There are 5 ways to turn a row about zero (a turn may also mirror it). The second row of each pair is the first, turned, with some noise. The first 35 pairs use one turn. New pairs use 2 turns, one after the other, and a turn may come again.
Known pairs, each followed by its turns in order:
1.636  3.232  -1.816  -2.131  -3.671  2.311
5.085  0.686  -2.169  -1.999  -1.069  -2.289 -> Pemi

0.549  3.486  3.647  -1.226  -1.846  0.843
4.720  -1.007  -2.060  -2.149  -0.797  -0.805 -> bomut

1.370  0.735  -1.252  1.843  0.100  3.306
1.329  3.323  0.203  2.271  0.008  -1.628 -> bomut

-2.882  -0.953  -3.191  1.687  0.407  -0.282
-2.421  1.576  3.105  -0.576  1.839  0.158 -> bomut

-2.173  2.926  3.482  0.128  0.277  1.145
1.931  0.735  0.185  -4.825  -1.610  -0.155 -> laraz

2.267  -1.059  -1.375  -0.286  -1.063  -1.809
1.646  -2.107  1.816  0.107  1.604  -0.524 -> Pemi

2.226  -3.790  0.906  3.707  -1.635  2.273
-4.142  -2.492  -1.646  2.518  -0.080  -3.241 -> biz

-0.653  -3.114  -2.782  1.493  0.356  0.259
-0.150  2.152  2.979  0.096  1.727  -1.777 -> Val

-1.829  -1.311  -0.470  -3.645  2.880  -0.857
3.793  -0.120  1.046  2.462  0.919  0.895 -> Val

-0.069  2.838  -0.032  -2.337  2.199  0.129
1.816  1.087  1.842  -2.630  0.355  0.316 -> biz

1.162  0.213  3.116  -2.485  -0.157  0.639
0.278  -1.853  -2.140  0.365  1.104  2.933 -> Val

3.750  2.739  1.040  0.372  0.708  -0.670
-1.273  0.924  4.697  -0.706  0.553  -0.620 -> biz

-0.741  -1.005  -2.714  -0.945  -0.887  -1.929
-0.728  -0.538  -0.015  2.652  0.079  -2.716 -> laraz

2.308  2.321  -1.930  0.232  -2.369  -1.653
0.977  -2.006  2.272  0.560  -1.889  -3.098 -> bomut

-1.312  -3.152  0.621  -1.451  -0.501  2.659
0.553  -0.464  -3.928  -0.217  -1.939  -2.269 -> biz

-0.852  0.348  2.381  -0.261  0.797  0.844
1.685  -0.391  -1.071  -2.464  -0.046  0.956 -> laraz

1.574  2.852  -0.778  3.267  -3.033  3.434
1.278  1.963  -2.095  -2.607  0.735  -5.259 -> Pemi

2.398  -2.353  3.790  -2.784  -0.185  -0.767
0.593  0.878  -4.728  1.213  -1.897  2.844 -> laraz

3.523  3.690  1.096  -1.550  1.673  -2.136
-0.098  -3.982  -3.228  2.777  -1.779  -0.378 -> Val

-2.577  -2.608  -0.768  1.242  0.251  -0.555
-2.948  1.052  0.349  -0.942  1.874  0.571 -> bomut

-3.293  -2.009  0.305  -3.089  3.607  -2.654
4.507  -2.448  -2.088  1.554  0.716  -2.159 -> laraz

0.832  0.880  -0.136  1.607  1.104  -1.442
-0.014  -2.116  0.733  1.445  1.456  0.051 -> bomut

2.946  -0.449  2.806  1.576  2.381  -2.560
0.342  -3.036  -1.115  0.332  -2.575  3.982 -> laraz

-0.038  0.718  -0.583  -1.785  1.901  -3.548
0.260  -3.871  0.541  -0.414  -0.645  2.589 -> Pemi

2.846  0.817  0.431  -2.948  3.512  1.946
0.681  0.064  2.151  -4.879  -1.005  -2.474 -> biz

-1.278  2.621  -2.312  2.238  -2.125  0.651
1.918  -2.159  1.687  3.788  1.660  0.776 -> biz

-0.554  -0.304  1.471  -3.576  3.400  0.915
0.590  0.361  -1.392  0.213  -2.042  4.736 -> bomut

3.715  0.439  1.220  -0.995  -0.133  3.401
-1.971  -3.844  -0.812  -0.870  2.494  0.900 -> Val

1.252  -2.933  0.222  -0.873  2.607  1.133
0.157  -1.155  2.174  2.081  2.475  1.144 -> Val

0.257  -0.357  1.280  -0.787  0.713  -1.632
0.071  -1.927  -0.273  1.329  0.251  1.023 -> Pemi

2.808  1.014  0.304  0.335  2.270  3.535
-0.124  -1.270  2.215  -2.254  1.042  -4.116 -> biz

2.192  -2.975  -3.229  -3.550  3.129  1.953
2.629  2.150  0.082  5.407  3.252  1.243 -> laraz

-2.374  -1.491  0.023  -3.388  0.577  -3.468
3.761  2.508  -0.703  3.004  -0.096  0.736 -> Val

-3.560  -2.179  0.986  0.615  -1.247  0.705
-0.513  3.008  -0.614  -0.156  1.992  2.639 -> Pemi

-3.458  0.458  3.582  -2.588  1.507  -2.614
-1.889  -1.544  -3.634  1.821  -0.041  4.979 -> Pemi

New pairs, each followed by its turns in order:
-2.173  -2.059  1.643  1.565  -1.511  0.305
0.394  0.790  -3.177  -1.287  -2.074  0.028 -> Val Pemi

-1.790  1.277  -1.134  1.097  -3.105  -2.862
1.016  -1.019  -0.673  -4.898  -1.262  -0.154 -> Pemi biz

3.518  1.368  2.059  1.792  0.632  -2.018
-3.395  -0.500  -0.505  2.996  1.588  -1.105 -> bomut bomut

3.213  -3.665  3.673  0.968  3.227  -0.521
4.952  1.936  -2.236  -0.543  0.921  3.971 -> biz biz

-0.753  3.623  1.716  0.603  1.895  0.382
-2.264  -0.844  1.461  -1.924  -0.880  -2.409 -> bomut biz

-1.255  0.855  -0.719  -1.758  2.848  -2.609
1.618  0.927  -0.348  1.883  -3.697  0.001 -> biz Pemi

-1.316  1.722  2.933  -1.673  -1.082  -1.412
-2.314  2.623  2.178  0.753  1.264  -0.682 -> Val laraz

-3.542  -0.107  -3.567  -2.806  3.358  -0.443
-0.767  5.545  -1.584  -3.008  0.860  -0.309 -> Pemi laraz

3.672  -2.418  2.392  3.329  -0.873  1.392
-1.494  -2.836  1.192  0.519  3.203  4.488 -> bomut biz

1.240  2.672  -2.712  2.629  -2.369  -0.910
-3.865  3.624  0.041  0.117  0.438  1.697 -> bomut biz

0.433  1.216  0.454  3.271  -3.362  -1.076
-1.446  -2.889  2.152  -0.184  -2.287  2.464 -> Pemi Pemi

-2.843  -2.570  -0.967  1.066  3.034  -1.582
1.834  3.135  -2.136  -2.850  1.993  1.667 -> Pemi bomut

0.530  -1.744  -2.464  1.534  -1.931  3.543
-4.979  -1.105  -0.417  0.622  1.765  -1.363 -> biz bomut

0.737  -0.924  -0.167  -1.614  -1.874  0.502
-1.692  -0.602  2.154  -0.437  -0.115  -0.682 -> Pemi biz

0.589  2.716  2.585  3.284  0.204  1.731
-3.826  -2.886  -1.158  0.267  0.351  0.697 -> biz Pemi

-1.359  -3.130  -1.731  1.481  1.055  -2.092
2.623  1.067  2.932  -0.764  -1.681  2.452 -> bomut Val

1.139  -1.740  1.392  -3.020  2.450  3.428
-1.531  -3.037  1.290  -2.089  -3.642  0.557 -> biz bomut

-3.454  -2.511  2.478  3.747  2.117  3.397
-2.313  0.710  -4.202  -5.027  -1.197  2.101 -> Pemi Pemi

-3.299  -0.622  2.630  -1.976  -2.139  -2.875
-1.818  2.473  4.859  -0.629  -0.784  -0.299 -> biz laraz

3.385  -0.011  -2.929  -3.139  1.004  -1.062
-4.414  0.262  0.559  -1.871  -3.140  -0.754 -> laraz Val

2.206  0.968  -1.481  -2.496  -2.968  3.765
-3.891  1.514  0.148  3.150  -2.907  0.888 -> biz biz

2.461  -2.063  2.267  0.236  3.433  0.253
-1.526  2.399  2.657  -3.001  -0.041  -2.365 -> bomut Pemi

-0.211  -3.373  -2.835  0.896  -1.851  2.890
-4.778  0.031  -0.183  -1.737  -3.042  1.385 -> laraz Pemi

3.518  3.711  -2.153  1.707  0.504  -3.765
-4.521  -2.865  2.079  -2.582  2.203  -2.180 -> Val bomut

-0.864  3.169  -0.200  -0.398  -1.628  -2.036
3.205  -0.947  0.966  -2.232  1.026  -0.119 -> Val Pemi

-1.121  -1.580  -0.119  1.751  3.722  -3.493
0.756  4.667  0.964  -0.372  -0.860  3.590 -> biz bomut

2.984  -3.578  1.411  3.248  2.022  -3.489
2.291  -4.997  -1.998  -3.109  2.145  1.267 -> Pemi laraz

2.275  -1.559  1.493  1.213  -0.391  -2.878
0.108  1.842  1.979  -1.669  -2.997  -1.096 -> Val Val

-1.814  -1.103  -2.203  -2.397  2.712  2.137
-2.227  -3.028  0.525  1.367  -1.805  -2.734 -> laraz Pemi

-3.414  -2.255  1.378  0.687  0.463  -2.615
-0.981  3.201  0.365  -0.472  -0.719  4.054 -> bomut bomut

1.784  1.490  -0.476  -1.059  -0.556  2.704
-0.612  -0.710  -2.243  -2.651  -1.307  0.714 -> Val biz

-2.575  2.403  -1.590  2.750  -0.918  2.761
2.202  2.272  0.937  0.928  -2.756  -3.673 -> Pemi laraz

-0.622  -0.466  -3.078  -0.909  -2.513  0.903
1.151  1.126  1.907  0.983  2.398  -1.744 -> biz Pemi

-1.390  -1.247  -1.264  0.114  1.917  1.980
1.285  0.367  -1.908  -0.679  -0.979  1.934 -> Val laraz

-3.333  1.968  -1.325  -1.275  -3.479  2.501
0.347  -4.292  -2.674  -1.085  -1.161  3.182 -> laraz Pemi

1.206  -1.060  -2.945  2.867  -0.697  3.015
2.288  -3.670  1.793  -0.504  3.354  0.127 -> bomut bomut

2.141  2.718  -3.142  -2.251  -2.113  -3.052
-2.070  3.103  -2.540  -3.758  0.050  3.007 -> biz laraz

0.532  -1.739  0.445  0.799  -0.221  3.661
-1.128  1.407  -1.157  2.352  -2.037  2.017 -> Val Pemi

-3.601  2.640  2.235  -2.338  -2.024  -2.752
0.909  0.613  -1.008  -3.495  -5.038  -0.792 -> bomut biz

-2.624  0.646  -1.284  1.301  -0.317  2.352
0.689  -1.820  -0.938  0.167  -0.292  3.176 -> laraz bomut

-1.142  0.912  3.028  -0.143  -3.055  -1.277
0.903  -0.813  3.189  3.106  1.962  0.664 -> Pemi laraz

-3.568  -3.312  -3.074  2.832  1.011  -1.316
0.598  0.123  -0.320  -3.380  -5.786  0.811 -> Val laraz

1.031  3.348  -0.333  3.347  1.739  -2.983
-4.259  1.449  -2.136  2.624  -2.363  0.135 -> biz Pemi

3.411  2.145  -3.785  0.320  2.896  -1.602
-1.490  -0.282  -5.957  0.889  -0.637  -0.609 -> Pemi laraz

-2.796  1.494  -1.518  -3.495  -3.010  -1.018
-3.739  3.445  1.499  0.217  -1.585  2.600 -> biz laraz

3.025  -0.568  1.339  -3.289  -1.654  3.314
0.575  -3.049  -2.604  -4.330  0.872  -0.030 -> Val biz

2.563  3.695  -3.624  1.924  -2.048  3.569
-4.311  -0.230  -3.997  2.571  -3.641  0.098 -> bomut Val

-3.519  0.916  2.926  -1.893  -0.150  -3.634
-4.042  -1.920  0.899  -0.005  -3.639  -1.951 -> laraz bomut

0.994  0.139  -3.622  -2.788  -3.586  -2.070
-3.404  0.176  2.056  -3.284  -3.067  -2.906 -> Pemi biz

-0.834  2.026  1.227  2.909  -1.044  -2.396
-0.751  0.352  2.451  -0.291  -1.851  3.316 -> Pemi Pemi

-1.675  3.402  -0.578  -3.056  -3.560  2.096
0.571  -1.314  -6.056  0.719  2.045  0.139 -> bomut Val

1.785  1.708  1.264  -0.477  2.549  0.264
-2.395  1.579  -1.545  0.376  0.989  -1.276 -> Val bomut

-1.603  -3.249  -1.334  -2.579  -2.949  -0.820
-1.735  -2.775  2.409  -3.984  0.035  0.938 -> laraz Pemi

0.968  0.081  -0.441  3.123  0.213  -3.659
-0.442  3.297  1.243  1.052  3.303  1.701 -> laraz Pemi

0.141  -1.765  3.673  3.392  -0.887  -2.429
2.942  -3.937  1.530  -0.625  2.142  -0.052 -> Pemi laraz

2.776  1.099  -0.379  0.446  2.215  1.002
-0.601  -1.126  -0.830  2.636  0.322  2.581 -> biz Pemi

